There are 3 ways to turn a row about zero (a turn may also mirror it). The second row of each pair is the first, turned, with some noise. The first 27 pairs use one turn. New pairs use 2 turns, one after the other, and a turn may come again.
Some pairs, each with its turns in order after it:
[ -4 -21  17   3  27  -8  16  16]
[ 13 -17 -13   1  28 -13 -14 -11] | (2)

[-33   7 -34   5 -13  15  38 -22]
[ 13 -22 -34 -10  28  -1 -29  27] | (1)

[ 23   1 -15  42  26  17  10  -9]
[-19  26 -35 -11   9 -23  -3  22] | (2)

[-52 -12   5   8  -5   4  22  12]
[ 37 -13 -20  22  23  28  10   5] | (2)

[-11  11  -9 -36  -8  35 -17 -28]
[ 11 -16   1  11  23  34 -30 -30] | (1)

[ 39  53  10 -22   2  -8 -71  -1]
[-14  -6  66  62 -18  25  -6 -28] | (1)

[-53 -15 -62   7 -62  44 -13  68]
[ 95  21  -6 -47 -26  64  31  27] | (2)

[  7 -13  31  37  11 -11   6 -66]
[-35  29  54  22  23  20 -27   5] | (0)

[  3  -7 -21   3  50  -4  14  54]
[ 38  26 -15 -28  44 -25 -10 -22] | (2)

[  1 -53  24 -41 -67   1  19  16]
[ 69  24  -2 -34  23  24  44 -11] | (1)

[-30   2   6   8  14 -23  -5   3]
[-11  -5 -13  -5   0  23 -23  22] | (0)

[ 13  46 -35  -1  -9  10  17 -36]
[ 15 -32  -9  28  -8  11 -49  24] | (1)

[-76 -15  17  45 -40  23  12   6]
[ 49 -26 -39  43  -2  48  10  45] | (2)

[ 49   0 -52  24  13   2 -32 -26]
[-16 -35  38 -18 -47  24 -31  23] | (1)

[ -9 -12  33  36   7  37  -3  -8]
[-14  40  -1  39  -1  30   7 -16] | (0)

[ 20 -17  -6  13  20  26  -5  39]
[ 23 -12 -27  26   4   9  14 -35] | (0)

[ 43   1 -13  39   4   7  -5  33]
[ 27   4 -21   8  32  -9  -7 -50] | (0)

[-34  48 -14 -60  14 -46 -57  11]
[-47 -19  26  72  51  43  25   0] | (1)

[ 32   7  47 -47 -12  -9  -7  11]
[ -4 -42  40  -5 -23 -35   0 -28] | (2)

[-63 -41  63 -11  30 -10  17 -61]
[-48   6  49  24 -12  73  -1  62] | (0)

[  8 -10 -11  -7 -19 -37 -44 -28]
[-8 13 49  2  5 37  1 26] | (1)

[-29  16 -19 -15 -19 -31   7 -34]
[-18  11  13  31  -2  46  11 -20] | (2)

[ 80  33  -6 -34  34   1 -34  -2]
[ 61 -26  37  12 -25 -37 -36 -33] | (0)

[-20  31  18  -5 -27  14 -21 -37]
[-12  49  18  -1 -29 -16  -8  26] | (0)

[ 91  15  35  -2 -20  -7  31  -8]
[ 58  17  61 -25  36 -11   9 -32] | (0)

[ 44  37  21 -52  31 -49   1 -37]
[-62   4  49  24   0 -36  -5 -58] | (2)

[  0  -2 -55  -1 -16  19 -41 -64]
[ -5 -25  34 -20  12  53 -58  15] | (1)

New pairs, each followed by its turns in order:
[  8  12  29 -19  25  35   0  16]
[ -1 -15  -9  10  12 -21 -26 -43] | (2) (2)

[ -4 -28 -26 -36 -11 -41 -12 -26]
[ 35  -9   0 -23  23 -30  44  25] | (1) (2)

[-39  41  43 -28  -5  16  -9  57]
[ 44  12  40   3  63  19  -4 -24] | (2) (0)

[  6   3  20 -55  10  56 -12  14]
[  3  35  18 -31  49 -18  35 -19] | (0) (0)

[ -5 -16 -11   6   5   9  11 -17]
[-15 -14 -12   2 -13   3   8 -10] | (2) (0)

[-18 -33 -14 -12  -1  19  29  27]
[ 15 -11 -47 -33   2  -4  -8  11] | (0) (1)

[-15  14  12 -49  -6 -12 -19   7]
[-28  14  10  15  -5  27  -3 -40] | (1) (0)

[-9  2 35 41 -6 -8  1 28]
[ -3  11   4  38  -9  -6 -16 -43] | (1) (2)

[ 24 -16 -36  11  20  44  26  -1]
[-14 -24  16 -43 -16  46  -6  -9] | (1) (2)

[ 33 -25 -58  38 -45   8 -24  31]
[-39 -55  12 -21  27   9 -65  -9] | (0) (0)

[ 19 -15 -16 -20  20   7 -20  -4]
[-18   9 -13  17  18  18  10 -26] | (2) (1)

[-53 -23  15  19  27  48  14 -13]
[ 21 -11 -13 -19  45 -43 -47  -6] | (0) (1)

[-70  16  -8 -11  19 -39 -30  -9]
[38 20 -6 28 71 -9 -5 22] | (1) (2)

[  9  37  14  19  -2 -32  17  20]
[-19   7  53 -24   4 -11  13   0] | (0) (2)

[-51  -1 -35  26  -1 -33  28  13]
[-36 -29 -25  -7   4  -6  59   8] | (1) (1)

[-26  26  21  -7 -18  24  39 -28]
[ 14   3 -30 -35  -5 -46  -3  25] | (2) (1)

[ -9  17 -17  17  13 -47 -26 -43]
[ 19   4 -40  35 -14   3 -33  43] | (0) (0)

[-25  32 -52   5  -5 -19 -16 -17]
[ 12  -8 -44  48   8  40   2   6] | (1) (0)

[  6 -31 -56   9  12 -12  22  53]
[  2 -41  -9  35 -27  62 -26  -6] | (2) (1)

[ -4 -66 -39  44  40 -10  -5  13]
[ -5  48  62 -46  37  -3   2  11] | (2) (2)

[ -8  26  36 -65 -50 -91 -27 -27]
[  -3   -9  -28   21  -51 -108  -36  -42] | (1) (1)

[ 27  -4  13   0 -29  20 -22   3]
[28  7 13 -3 23  8 33 -3] | (2) (1)

[ 17  -8  -7  14 -16  71  31 -39]
[ 53   4 -29 -18  21  22  40 -46] | (2) (2)

[26 17 38 30  8 34  2 18]
[ 18 -24 -22 -32  41  -5 -16  17] | (2) (0)

[  2 -21  27  -1 -22  10  16  24]
[ -5 -24   9  12  30 -19  18   4] | (2) (0)

[11  4 67 18 24 -9 27 70]
[-35   6  26 -89  40  -7 -25   1] | (1) (0)

[ 23  -3 -30  16  -6  80 -23 -43]
[-31 -39  61 -30 -17  20 -37  39] | (1) (2)

[ -7  26 -22   2  16 -23  10 -38]
[ 41  21   1 -17  -3   7 -17  28] | (1) (2)

[-27  -1 -15 -10 -21  11 -28  -5]
[ 26  20  -2  12 -13   8  31 -12] | (2) (0)

[  4   6  -5  46  32 -40 -21 -25]
[-53   7  39  -8  11   2 -13 -28] | (0) (1)

[-41  17  -5 -14  36 -31  18   6]
[-33  22 -11   5 -35 -15 -36  -3] | (2) (1)

[ -5 -17  48 -13  60 -26 -18  -2]
[ 27  29 -16  62   4  -6  26 -27] | (0) (0)

[ 20  -9   8  10  -6 -15  -4 -11]
[ 19  -1   9  16   2 -11   4  -7] | (1) (1)

[ 41  43 -24  -6 -39   4  14   2]
[ -5  -7  -7  39 -43  23  42 -19] | (2) (2)

